The first 4 rows are patterns. Each new row is the sum of 2 different patterns, raised or lowered, with some noise. Before adding, each is slid sideways (what falls off one end comes back at the other) and multiplied by a number that may be negative. Names go in the order of the patterns.
Some rows, each with the names of its patterns after it:
[-10 -10   9  -5 -19 -18   4  -2  -1  17  -7  -2  24  24 -11   7  -9 -17
  13  14  14   3  -8   8   7   6   0   6   9  13  13 -21 -26  15  23 -35
 -12 -13  15   0 -25  27  -1]	(2)
[-23  12  23 -29 -20  -2  -3   0  10 -22  11  -7  13  -2  41   8 -10 -28
 -18  -1  21  -8 -20 -20  12  24  -6   3  21 -12   5  46   2 -18   7 -12
 -16  18  20  18 -31 -13  -8]	(3)
[-11  -7 -19  -3  12 -18   1   8   4  27   6   4  -4   9   8 -18 -16  15
 -36 -17  13   4 -13   2  -4  -6 -15 -12   3 -31  -7  20 -18   1   2  -2
 -28 -19  -6 -12  -5 -38 -23]	(1)
[  8  16  -7 -12  15  -3   9  -1   6  14   4   6  -2   5  -7 -11   8  26
  -1  -2   7  -1   4  18  26   2  13  17  -1 -16  -6  12 -13 -12   2   7
 -12 -10   6  -4  -4  23 -10]	(0)

New rows. What belongs after each?
[ 17  17   9  17   0   8   7  -8  -6   7   5  -5   8   1  -6 -23   7   1
  -7  13   8 -21  -2  10 -14 -14  12  18  10  -4  23  22  -1  12  18   3
   6   7   7 -17  27   5  -9]	(1) (0)
[-10  15   7  14  24  13  20  27  13   6  21   2   0  22  11   6  14  -2
   9  20  31  17  10  31  32  22  -9   1  33  27 -11   6 -13  33   7 -18
  41  21  -6   8  14  10  -6]	(2) (0)
[-14  -9 -18  13 -19 -30 -16  -9 -26 -18 -25 -32 -15  -5  -7 -11  -6  -7
  -8 -28   7 -12 -20   7 -10 -16   3  -8  -6  -7  -9 -18   2 -13  -2 -11
 -25 -49  -8   6 -20 -11 -20]	(2) (3)
[ -5  55  40  -6 -11  14  17  -2   1  24  26  -7  27  21 -16  20  29  -3
  18  50  18   1  33   9  53  28  25  29  30  16  -6  29   0 -11  12   8
   1   2  18  -2   3  44  49]	(1) (0)
[ 15   6  16  -7  21  -1  17 -11   0  12  24  24  16  -7  14  22  25   0
 -10   9   4   6  32   1 -32  27  29  12  13  23  10 -14   0  38  25  13
  29  12   3  30  26  13   6]	(2) (3)
[-23 -29 -27 -21  -4 -14 -24 -25 -11 -28 -22 -25 -31 -21 -34 -21 -26 -26
 -25 -25 -19  -6 -31 -21 -17 -35 -28 -17 -36 -29 -21 -25 -15 -15 -26 -31
 -28 -30 -28 -25 -14 -28 -25]	(2) (0)
[  9   0  15   0   7  29  37   8  -3  44  22  25  -4   6  38   6  12  20
  25   4  18  39  42  10  22  24  -2  10  11   0 -15  14   8  23  20  -4
   5  -1   9  32  -1  12  17]	(2) (0)
[  1 -18  -6  -7  -2  11  14   7   0  15  35  22 -14   2  27 -14   7  13
  20   6   4  35  19 -13  17   4  -7   9  23   1  -7  18   3  35  29   3
   0   8   4   0  10  -1  -6]	(2) (1)
[ 19  11  -2  26   0  11 -13  12 -35  -6  11  19  17   2 -14   8  18  27
  -2 -24  21   6 -21  13   4 -40   3  21   2  18  16  -3 -12 -20  37  15
  10  25   2 -12  32  26   7]	(3) (1)
[ 19 -38  10  29   9  14  25   6   4  -6  36  22   7  32   3 -20  21  31
   8  17  19  -5  21  -6  15   4   8 -25   1  18  29  20   4 -13  28  40
  18 -11  10  21  14 -14  19]	(2) (3)
[  6 -19 -21 -15 -23 -40 -31 -15 -32 -32 -27 -10 -34 -42 -16 -31 -30  -9
 -25 -14 -11 -29 -35  -1 -21 -15 -25 -15 -16 -27 -16 -29 -25 -35 -46 -23
  -8 -26 -31 -24 -22 -18 -17]	(1) (0)
[-21  -1  -5 -18  18  15  17 -21 -12  -6 -23  10  14 -33 -16   9  -5  -3
  10 -22  10   0  22  -3  40  13 -12 -34 -20   3  10 -15 -18 -16   1  15
  -4  -2  14   0  -3  42   8]	(3) (0)
[ 16  -5 -29 -10 -10  -2   2  22  10  -1  16   4 -13  13  15 -10 -15   8
  12 -24 -21  16 -30 -16  29  -8  -3  16  -9 -15   3 -12  10 -23   0  27
 -10   6  -1   2 -28 -25   2]	(1) (0)
[-22 -23 -21   9  -4  -8   0 -21 -14  18  -3 -16   6  -4 -10  -2 -15   6
 -26  -8 -28 -10  -7   9   9  -2 -23  -3   3  -4 -13 -22 -15 -19 -17  -5
  -8 -28 -15  -4 -18  -2   4]	(2) (3)
[ 41  19  19  49  48   3  19  25 -13  24  43  37  17  18  27  25  19  16
  30  11  29  47  -6   2  37  41 -24   2   9  29  20 -22  31  16  10   3
  29  27  -5   9  32  24  38]	(2) (1)
[ -7  -8  48  17  10 -11  13  24 -26   8  20  10  -8  15  22  21  13   4
  12  -1   9   3  -8 -17  21  -1  18  30  -5  -3  -8   6  10  -7   4  15
   5   0   2  -6  -4  36  45]	(2) (0)
[ 18  20   6  -8  45   9 -12   7  24  -4   2  18  15  13  26  21  20   8
  14  -3  21   7  36  21  18  29  15  40  23  20   6  12  17  23  19   6
   9   4  -8  21  29  13  14]	(1) (0)
[-22 -10   3  -4 -15 -18   6  10  -2   0  -6 -29   1   1 -22 -31  -7 -12
  -1  -1 -16 -22 -35 -10   4 -17  -9  -7 -13 -19 -21  -9 -15  13  22 -24
 -35  30   9   4 -19  -8  10]	(2) (3)
[ 12  -7  -8  -4   2  -2  -7  -6  -5  21  20 -11 -18  35  15  15 -18  -6
  27 -27  -1  14  18  -3   4  27  26  -2   3  10 -10   9   8 -19 -27  18
  -6   6  23  -5 -15  -9  -2]	(2) (0)
[ -9 -53 -49 -37 -15 -32 -16  12 -34 -13  14  10   5   0 -15 -29   7   7
 -19 -25  -3 -40 -22   5  -8 -20  -4  -5  -7 -43 -44   3 -24 -46  -2 -38
   1 -11 -34 -18 -31 -25 -31]	(2) (1)
[32 31 -7  9 11 -1 25 33  5 14 12  9 32 32  7 22 14 39  8 53 29 16 -6  7
 27 43 11  5  5 22 41 16 13 27 15 20 59 27  0 20  5  6 37]	(2) (3)
[ 17  -7  27  30  17   1  14  23   6   8  20 -11   6   4   3  17  28   3
   9  -4   7  16   3  11  14  10   0  29  30   5 -12  13  10  13   9  10
 -10 -12  -4  -3   0  23  33]	(3) (0)
[  7  -7   6  40  30 -10  54  36   0   4  33  18  11  20  29   7  17  33
   6  -1  36   1  13   7  37  24   8  19  12  47  29  28  27  24  -4   3
  30   7   6   6 -25 -11   7]	(1) (0)
[-30 -13  17  -2 -22 -19 -10   0 -15 -22   8  -2 -14  -2  13 -13 -38 -12
   1 -11  -3   4 -24 -28  10   0 -24   2   5  -9  -5  17  17  -4 -14  12
  10  -4   0   5 -18  14  -2]	(2) (0)
[-17 -17 -14 -31 -16 -15 -36 -32  -9 -16  -3  -6 -37 -25 -24 -20  -9 -23
 -28 -31 -16 -25 -29 -24 -17   3  -1 -20 -25   9 -10  -1 -22 -18   5 -32
 -25  -4 -12 -29  -8   4  -9]	(2) (0)
